Each new row is followed by its nearest point in the smallest flat space through zero that holds the last named rows.
In the rows, zero is written as 128.

Q833 (4 x 8):
[[149  68 159  27 189 140 150  87]
 [149  84 185 102 153 116 240 132]
 [ 71 103 129  74 151 144 241  61]
 [140 106 101  76 133 200 240 130]]
New rows:
[106 138 125 154 116 118 114 133] -> [112 144 124 154 115 116 116 128]
[127  88 124 116 123 191 183 159] -> [150 117 113 107 126 173 191 147]
[130 116 110 129 123 109 157 118] -> [119 126 131 129 127 127 153 123]
[102 104 125  92 101 130 147 146] -> [124 123 124 115 131 140 152 122]

Q138:
[[ 81 117 127 134 131 106  66 122]
 [ 64 101 133 110  84  99 135 130]
 [ 61 149 118  70  97 111 121 108]
 [120 125 102  79  93 154 123 145]]
New rows:
[157 122 107 143 114 153 140 110] -> [155 126 124 129 129 145 140 138]
[130 104 134  56 101 148 135  91] -> [114 138 112  80  98 142 142 131]
[ 66 139 172 143 101 139 153 173] -> [ 96 106 138 127 100 107 151 131]
[158  33 134 158 177 109 169  99] -> [152  91 155 189 137 112 159 140]
[157 122 160 143 168 166 111 108] -> [163 139 130 153 161 138 113 126]

Q734:
[[141 176 114 108 114 102 129 137]
 [ 15  92  86 121 112 116 167 189]
 [ 83 126  33 167 156 107  91 188]
 [144 144 167 175 161 159 150 175]]
New rows:
[171 141 160 134 103 123  95 132] -> [168 150 144 128 132 130 119 113]
[100  80 113  93 113 155 108 178] -> [ 83  95 110 129 126 129 135 140]
[101 149  73  94 130  73 120 116] -> [107 147  71  97 105  87 111 126]
[156 130 152  90  79 174  95 153] -> [145 137 149 116 120 129 135 113]

Q856:
[[135 103  87 128 116 192 147 178]
 [ 91 134 104 102  86  94 154 114]
 [213 158 168  83  58 138 167 162]
 [108 148 103 127 190 129 119 148]]
New rows:
[ 78 135 128  78  77 134 106  95] -> [ 98 122 116 116  86 101 144 106]
[137 165  79  78 126 128 165  94] -> [114 156 105  92 115 107 155 143]
[ 87 178  96 139 183 165 119 103] -> [ 95 138  99 135 189 126 115 137]
[ 97  80 155 169 132 178 150 161] -> [127  85 114 158 126 177 119 138]
[125 164 119 116  85 104 150 108] -> [122 144 129 101  91  96 149 118]
[144 107 165 146 173 163 111 167] -> [160 120 142 152 170 167 106 148]

Q438:
[[147  91  88  97 211  46 157 112]
 [ 59 104 100  98 155  15 152  42]
 [ 96  68  76 160 116  58 147 137]
 [100 138  87  76 172  48 122 195]]
New rows:
[176 139 105 177 113 160 154 169] -> [168 107 121 163 118 165 129 171]
[156 155 144 108 143  84 148 127] -> [134 137 127 101 161 111 130 123]
[ 94 123 164 160 109 178 137 123] -> [120 133 147 153  87 165 122 113]
[115  98  94 142  77 158  81 166] -> [114 118 117 162  80 144 118 176]
[175 106  76  76 132  98 109 100] -> [143 114 115 113 168  99 141 117]
[122 148 121 136  74 180 149  82] -> [118 135 155 151  87 167 124  88]

Q742, 4 rows:
[[129 132 165 144 114 135 148 155]
 [ 98  88  94 108 120 141  98 128]
 [139 117  69 175  93 139 126 176]
 [119 131 136 150 135 145 161 129]]
New rows:
[ 75  80 140  76 105 103  76 156] -> [ 95  77 144  75 100 129  70 147]
[160 139  96  94 177  96 135 128] -> [151 150 105 117 147 106 116  97]
[104 131 116 170  77 152 131 160] -> [121 111 115 163  98 148 140 174]
[140  98 175 137  95 108 126 101] -> [128 128 165 114 121 123 123 136]
[164 125  79 107  96 170 181 104] -> [127 130  90 151 137 139 145 120]

Q810, 4 rows:
[[190 131 157 137  49  22 117 165]
 [206  91 185 137 132 152  81  81]
 [131 112 145  77 110  92 120 114]
 [148 203 202  87  95  61 122  73]]
New rows:
[152 107  77 123 111 108 123 140] -> [134  97 111 128 113 111 127 157]
[151 121  90 125 134 122  99 142] -> [137 105 118 134 123 127 124 143]
[129 136 117 131 101 136 160 137] -> [121 137 118 137 123 120 136 142]

Q107, 4 rows:
[[147 140 125  97 103 175  85  56]
 [205  89 142  95 170 176 120 139]
 [195 145  73 128 135 186 148  56]
 [187 128 132  83 162 146  78 202]]
New rows:
[193 124 145  89 115 138 139 132] -> [169 115 130 108 146 156 117 130]
[127 128 149 179  71 189 162 140] -> [122 120 127 141 125 130 150 104]
[129 144 162 177 109 149 127 147] -> [117 126 133 132 126 119 132 133]

Q777 (4 x 8):
[[108  85 159  88 120  76  99 151]
 [162  98 110  82  47 122 173 138]
 [168  83 116 144 114 102 166 123]
 [ 93 143 155 146 116  92 155 101]]
New rows:
[182  94  86 109  73 169  90 164] -> [183  98  89  82 101 168 117 165]
[ 81 108 119 132 128 113 110 162] -> [111 119 144 114 136 111 106 137]
[ 91  76 130 138 142 164 151 121] -> [133 122 127 138 136 123 131 126]

Q533, 4 rows:
[[115 110 211 128  77 165 181 152]
 [129 116  92 122  74 115 182  90]
 [ 67 170  47  97 122  76 191 172]
 [113 136 121 158 167 137 129 154]]
New rows:
[108  94 154 185 162 102 187 115] -> [117 116 126 181 136 154 171 132]
[125 110 142 103 126 130 118 113] -> [137 125 142 113 116 127 116 120]
[ 89 135  63 108 149 147 166 127] -> [103 142  74 136 135 109 163 138]
[136 106 116 132 206  84 132 205] -> [100 155 113 139 186 121 112 178]
[135 196 153 133 121 103 119 110] -> [129 134 132 110 127 120 114 132]

Q210, 4 rows:
[[100 171 127 149 122 103  78 132]
 [133 106  90  85 113  75 100 104]
 [150 142  92  77 121 118 199 153]
 [119  74  85 170 128 115 141  83]]
New rows:
[124  99  88 144 130 129 122 140] -> [124 112 106 142 127 119 135 112]
[136 106 113  99  49 137 125 116] -> [140 107 115  98 123 112 127 118]
[ 96 143 137 126 135 144 102 158] -> [120 155 148 135 129 133 108 141]
[109 207 118 106 147 125  72  97] -> [108 179 132 123 119  99  75 141]
[149 144 120  89 109 147  74 146] -> [135 142 148  89 123 116  93 138]

Q49, 4 rows:
[[110 155 168 176 135 197 181 155]
 [ 39 136 168 106 119 214 222 110]
 [184 105 195 128  88 241 157 136]
 [ 93 162 180 142  79 151 187 102]]
New rows:
[107 145 149 186 139 173 106  87] -> [124 146 146 156 127 148 148 139]
[182 153 154 156  58 126 160 144] -> [172 152 176 164  75 132 135 121]
[149 129 125 137 159 121  84 105] -> [150 121 113 131 138 112 102 137]
[ 93 170 140 136 195 148  80 121] -> [105 135 108 145 168 129 131 151]

Q198, 4 rows:
[[129 119 122 133 198 168 141 165]
 [183 174 231  95  71  92 131 117]
 [172 175  96 108 108 139 151 151]
 [125 145 102 142 141 114 122 106]]
New rows:
[114 131 116 123 177 179 159 101] -> [124 127 111 139 178 147 132 140]
[119 140 163 166 106 140 178 124] -> [134 129 151 122 120 126 129 130]
[102 150 111 100 131 122 172 161] -> [140 134 109 119 126 145 140 150]
[147 112 151  85 133 164 178 104] -> [142 126 152 113 126 144 138 153]
[ 89 173 178  82 107  83  92  77] -> [130 146 178 133  99  77 108  78]

Q117:
[[150 149 107 127 184 121  90 209]
 [124 164  99 126 150 124 122  85]
 [126 129 179  16  89 110 134 158]
 [113 220 132 145 128 189 140 161]]
New rows:
[166  84 144 110 137 145 107  88] -> [131  95 127 120 124 105 127 105]
[152  95  88 143 173  85  89 161] -> [154  93  95 142 181  90  90 158]
[101 152 109 154 134 103 162 132] -> [125 143 118 146 134 138 130 118]
[176 100 113 136  90 132 120 178] -> [137  96 143 139 125 127 124 175]
[138 123 155 174 101 136 170  76] -> [113 113 137 167  94 148 156  80]

Q665, 4 rows:
[[ 51 147 178 143 181  46 112 163]
 [103 134 174  77 135 166 144 155]
 [135 169 161 120 165  54 103 144]
 [111 146 192 144 129 156 104 136]]
New rows:
[196 146 166 159 129 170  95 126] -> [183 157 166 149 108 163  91 110]
[164 178 130 136  81  58 123 140] -> [171 157 125 132 141  77 105 121]
[ 96 129 104 140 124 105 136 121] -> [105 114 108 143 134 106 134 128]

Q350, 4 rows:
[[150 142 167  74 186 184  55 156]
 [ 88 149 107 100 141 140 156 142]
 [184 185 129  78  74 128 147 193]
 [105 142 148  60 214 149  93 178]]
New rows:
[ 92  87 128 179  89  89 132 179] -> [127 109 122 154 118  74 154 129]
[172 183 125 146 138  73  99 156] -> [170 129 146 120 121  91 122 164]
[ 84 162 104  90 172  83 105 174] -> [ 97 137 126  85 180 103 141 176]

Q496:
[[149  70 179 179  86 149 133 142]
 [141 117 168 133 101 171 180 139]
 [161 176 167 159  77 155 110 119]
 [179 139 116 153  61 206  82 114]]
New rows:
[114 136  69 162 140  97 153 124] -> [115 125 108 116 150 108 120 127]
[182 128  92 114 129 161 122 165] -> [141 123  98 116 116 169 121 123]
[155 110 130 129 126 132 123 145] -> [133 110 129 136 120 137 125 130]

Q639:
[[127 108  58 156 173 119 110 110]
 [108 116  96 133 113 132 187 168]
 [130 157 116  99 135  86 146 162]
 [ 41  85  97 146  97  33 173 100]]
New rows:
[129 140 101 125 116 168  83 160] -> [152 134 119 130 143 160 120 139]
[153 125 112 132 159 128  93 164] -> [154 143 105 124 159 135 111 138]
[127 126 136  72 129 156 125  91] -> [136 133 150 125 124 138 114 119]
[ 87 117 174 132 207 111 127 166] -> [129 138 125 119 134 109 125 131]
[ 49 163 123 148 106 116 142 165] -> [100 122 124 123 105 102 168 145]

Q781:
[[121 158 113 115 101 127  76 127]
 [150 122  86 129 131 137 114 138]
 [ 99 175 164  89 149 140 117 104]
 [131 136  90 199 135 205 173 107]]
New rows:
[159  86  54 124  90  71 187 126] -> [166  68  93 150 120 101 141 160]
[142 115 104 138 225 137 141 129] -> [155 115 103 109 192 153 164 129]
[152 102  74 161 119 136 164 154] -> [158  91  83 167 126 140 149 143]

Q514:
[[179 145 118 168 167 125 183 132]
 [130 135 122 114 118 135 231 203]
 [121 118 178 101 141 140 208 157]
 [109 116 161 145 123  84 176 199]]
New rows:
[157  95 105 113 141  92 148 103] -> [143 132 126 139 141 128 135 121]
[118  82 111 136 131 139 122  98] -> [128 127 128 124 130 135 111 109]
[156 113 116  80  91 123 168 158] -> [119 132 114 102 109 145 168 161]
[152  88  79  93 147 178 120  75] -> [148 141 100  99 133 181 117  75]

Q20:
[[159 136 138 114 192 133 120 211]
 [161  99  89 133 180 159 184 120]
 [120 131 156 159 180 164 114 101]
 [ 95  87 151  85  97 169 173 198]]
New rows:
[115 113 158 117 117  88 192 130] -> [121 112 120 113 103 132 151 136]
[165 159 144 152 118  81 103 119] -> [145 160 121 138 127  87  89 118]
[136 142  96  82 128 139  68  48] -> [131 144 117 151 119 108 109  71]
[101 134 177 135 178 133 169 145] -> [118 118 155 132 164 165 132 148]
[153  99 133  49 166 140  98  90] -> [137 126 124 133 148 135 133 126]

Q676, 4 rows:
[[199 146 140  76 172  34 112 125]
 [143 114 118 158 152 128 166 109]
 [145 123 128 138 131  55  89 115]
 [ 91 193  97  72 147  68 187 149]]
New rows:
[125 106 113 130 170  97 137 181] -> [134 136 121 123 142 102 142 125]
[149 114 146 179 153 127  97 161] -> [150 103 137 152 128 127 104 115]
[108 126 129 116 109 102 113  78] -> [116 129 123 137 119 100 110 125]
[ 97 118  76 100 154 163 120  91] -> [112 132 122 130 125 147 146 131]
[181 102 176 140 143 150 101  91] -> [189  91 155 141 141 149 100 113]

Q54 (4 x 8):
[[102 161 148 134 111 153  68 102]
 [104 160 186 124 167 133 141  43]
 [119 137 164 115  60 133 153  85]
 [152 168 117 162 143  87 122 163]]
New rows:
[ 95 114 113 116 207 137 139 131] -> [121 104 119 120 207 139 129 122]
[123  76 115 158 140 164 165 106] -> [124  88 124 105 143 143 154 118]
[111 123  95 143  76 148 108 138] -> [124 121 115 125  79 144 100 148]
[135 134 131 139 146 128 121 124] -> [128 137 129 134 146 124 122 126]

Q691:
[[202 124 153  96 122 139 144 145]
 [164 102 124 138 105 150  57 147]
 [157 133 121  99  86 199  93 192]
 [131 106  95 127  87 115 129 143]]
New rows:
[120  81 154 139 171 124 158  97] -> [130 129 146 137 159 101 142  96]
[108 182 106 101 156 183  90 144] -> [ 97 161 140 122 140 189 103 153]
[116 140 147 132 171 166 125 128] -> [115 154 154 127 160 157 118 126]

Q716 (4 x 8):
[[122 110 168  95 110 130 205 177]
 [ 98 160 131 150 128 117 177 159]
 [117 111 193 121 171  49 172  59]
 [ 83 136 170 136  86 135 144 161]]
New rows:
[ 80 138 153 141 127  80 130  96] -> [ 91 142 165 152 133  90 131  96]
[210 150 136 122 127 165 114 129] -> [163 111 100 108 132 150 113 133]
[ 97 140 126 142  90 126 139 131] -> [100 143 140 144 109 131 130 143]
[ 38 213  98  79 126 142 156 127] -> [ 91 170 121 163 121 125 154 158]

Q925:
[[162 117 179 120 105  74  88 126]
 [125 121  62 162 130 153 129 127]
 [124 183 139 208 113 106 105  78]
 [206 105 145 141 108 141 135 133]]
New rows:
[ 85 132 146 133 164 141 182 138] -> [ 92 151 137 111 149 156 165 127]
[157 109  85 114 130 135 116 113] -> [146 103  95 133 123 134 121 139]
[112 171 150  79 160  77 166 113] -> [ 89 152 174  94 141 115 138 125]
[ 90 172 165 152  98 129 171  86] -> [103 184 167 153 135 136 150  96]

Q802 (4 x 8):
[[ 84 148 144 113 164  81 105 142]
 [129 127 120 218 152  95 198 162]
 [128 143  97 130 149 106 177 161]
 [148 112 100 139  84  61 172 102]]
New rows:
[139 150 159 109 134 134 172  77] -> [136 124 122 123 115 126 132 120]
[ 80 145  78 153 162 176 178 131] -> [133 142 110 144 160 155 165 170]
[ 76 113 161 114 164 138 107 125] -> [ 98 139 157 123 157 131  89 135]

Q695 (4 x 8):
[[109  68 171 136  90 161 181 166]
 [113 107 158 129 173 125 161 164]
 [106 111  74 147  53  90 143 208]
 [161 111 100 134  75 130 124 157]]
New rows:
[122 121 122  88  93 128 113 160] -> [130 120 114 133  98 125 130 146]
[101 152 163  80 131 134  97 129] -> [108 139 139 125 141 130 126 104]
[110 125  95  80 158 124  88  88] -> [125 160 118 122 149 119 103  92]
[139  86 150 132 143 143 147 164] -> [143  94 152 129 140 141 156 164]
[118 172 143 156 133 127 132 182] -> [115 128 120 132 141 108 137 158]
[123 134 117 207  53 141 147 112] -> [111 117 115 135  50 140 129 121]

Q731:
[[161 154 116 134 166 121 139  95]
 [117 188  83 111 145 172 113 165]
 [111 122 103  82 109 145 124 132]
 [ 93  88  94 114 136  96 108 175]]
New rows:
[117  82 154 116 145 146 121  97] -> [131 102 140 118 114 117 136 107]
[ 54  79 181 114 182  80  74 215] -> [ 77  72 120 158 132  79  97 213]
[100 120 141  68 110 147  75  94] -> [116 114 119  79  94 148 131 115]

Q453, 4 rows:
[[118  77  94 181  79 126 171 135]
 [ 99 134 169 157  86 170 105 241]
 [ 73 150 124 166  80 107 158 140]
 [ 90 161 112 185 122 120  64 145]]
New rows:
[179 138 143 183  92 143  93  85] -> [134 115 104 156 134 127 100 119]
[128  93 128 149  95 107 122  93] -> [127 108 102 152 118 118 140 109]
[ 89 162  87 103  93 176  73 144] -> [109 153 135 147 128 132  88 153]
[129  81 121 155 132 122  78 146] -> [141 103 108 162 131 144  88 145]
[170 115  76 149  79  87 148 177] -> [126  91 109 162  98 133 149 142]
[156 114 181 154 118 122 119 126] -> [135 119 133 127 127 139 124 143]

Q499:
[[217 211 166  40 174  91 102  90]
 [ 90 180 199  88 145 105 138  41]
 [149 163 123 105 130  72  91 100]
 [151 150 160 140 202 137 156 107]]
New rows:
[133 142 141  89 124  62 130 179] -> [151 143 118 104 116 107 104 129]
[ 80 154 117 120 116 106 150  95] -> [ 89 135 143 129 115 109 125  93]
[ 96 126 175 132 143 125  98  89] -> [ 96 142 154 128 135 115 134  88]
[136 147 158 150 113 138 112  99] -> [118 138 141 123 131 122 130 110]

Q12 (4 x 8):
[[167 123 118 155 140 123 115 129]
 [128 135 148 153 142  88 109 115]
 [103 127 151  99 141 116  77 165]
 [135 102 161 141 140 158 154 168]]
New rows:
[120 120 165 120 119  52 116 110] -> [101 143 158 141 138  76 108 108]
[121 154 128 155 124 159 163 173] -> [132 113 140 133 128 156 158 146]
[109 120 146 139 122 112 165 129] -> [110 126 153 140 127 124 159 120]
[154 182 136 168 148 103 101 138] -> [152 132 133 158 146  94  97 121]
[163 172 131 109 121 196 129  84] -> [143 130  91 118 112 153 146 115]
[137 181 107 137  82 162 117 138] -> [137 132  95 112 116 144 128 121]

Q732 (4 x 8):
[[117 124 137 118 113  71 112 163]
 [137 107 120 153 132 113  40 176]
 [124  66 110 170 159 100 106 130]
 [126  96 139 113  75 107  94 196]]
New rows:
[111 179 100  80 102  99 146 106] -> [120 179 144  96 118 104 156 122]
[ 95 157  90 146 145  95  94  82] -> [126 154 121 145 173  98 109 107]
[145 165 132 139 116 119 164 154] -> [125 151 137 109 116 121 143 129]
[ 99 170  80 149  80 108 171  94] -> [120 148 135 112 128 116 170 107]

Q176, 4 rows:
[[128 129 120 113 140 117 190 117]
 [136 148 142  91 152 196 135  84]
 [132 132  91  59  83 159 148  77]
 [181 138 116  82 150  94 169 127]]
New rows:
[159 116 171 193 176 113 130 140] -> [136 132 165 173 185 112 126 162]
[148 107 184 109  54 138 117 106] -> [126 126 114 110  96 142 102 115]
[ 94 103 177 133  68 149 120 109] -> [ 87 119 122 142  95 156 112 114]
[ 95 157  98 128 102 110 166 104] -> [103 119 106 121 101 121 170 114]
[127 179 163 149 139 180 143 156] -> [119 137 157 145 165 163 128 122]

Q149:
[[109 138 183 178 101 114  89 124]
 [151 147  91 200  90 156 153 143]
 [ 91  97 151 171 122 167 160 106]
 [130 101 163 204 106 153 177 163]]
New rows:
[120 155 132 135 117 120 134 133] -> [132 136 128 139 120 125 120 131]
[139 109 129 172 127 107 129 124] -> [130 129 139 156 115 130 131 138]
[123 155 177 134  82 102 134 110] -> [120 135 161 151 114 115 102 129]
[127 116 142 112 122 114 177  55] -> [101 109 127 115 141 148 140  99]

Q980 (4 x 8):
[[110  77 106  98  81 132 155 124]
 [ 66  32 107 171 140 127  75 111]
 [158  15 187 136 146 154  83 151]
 [200  90 125 113 119 168 127  82]]
New rows:
[138 107 162  97 114 125 126 108] -> [148 104 140 113 117 138 134 132]
[127 125 122 189  88 101 126 155] -> [102 125 127 135 130 118 123 139]
[120 207 169 127  94 143 165 169] -> [132 196 151 103 121 109 164 171]

Q353 (4 x 8):
[[155 125 157 148 178 141 106 108]
 [142 104 114 176 161  64 191 124]
 [154  78 176 177 101 126 142 146]
 [ 92 101 141 142 123 124 108 103]]
New rows:
[126 124 110 156 107  96  75 107] -> [103 113 132 135 127 124 116 111]
[ 90 114  93 124 188 125 138 163] -> [116 139 103 125 154 106 139 113]
[141 130  84 162  86 151 148 133] -> [132 126 121 126  99 122 149 150]
[151 113 152 130 141 206 150 123] -> [162 128 159 133 132 158 110 138]
[105 137 170 117 140 142 104 184] -> [137 130 145 121 115 154 108 135]

Q55, 4 rows:
[[123 237  89 122 199 150 177 137]
 [140 189 126 130 174 150 124 129]
 [133 190  91 162 125  89 130 102]
 [119 136 134 167 208  95 178 166]]
New rows:
[110 177  96 145 136 168 153 148] -> [121 176 104 114 149 144 155 130]
[116 114 132 173 116 109 103 169] -> [132 105 141 156 131  99 119 130]
[191  81 176 165  77 114  82 177] -> [148  67 174 154 110 110  71 124]
[111 120  84 139 150 151 144 139] -> [117 136 117 120 140 131 156 138]
[188 104 122 167  69 141 116 127] -> [137 109 134 137  89 114  93 108]
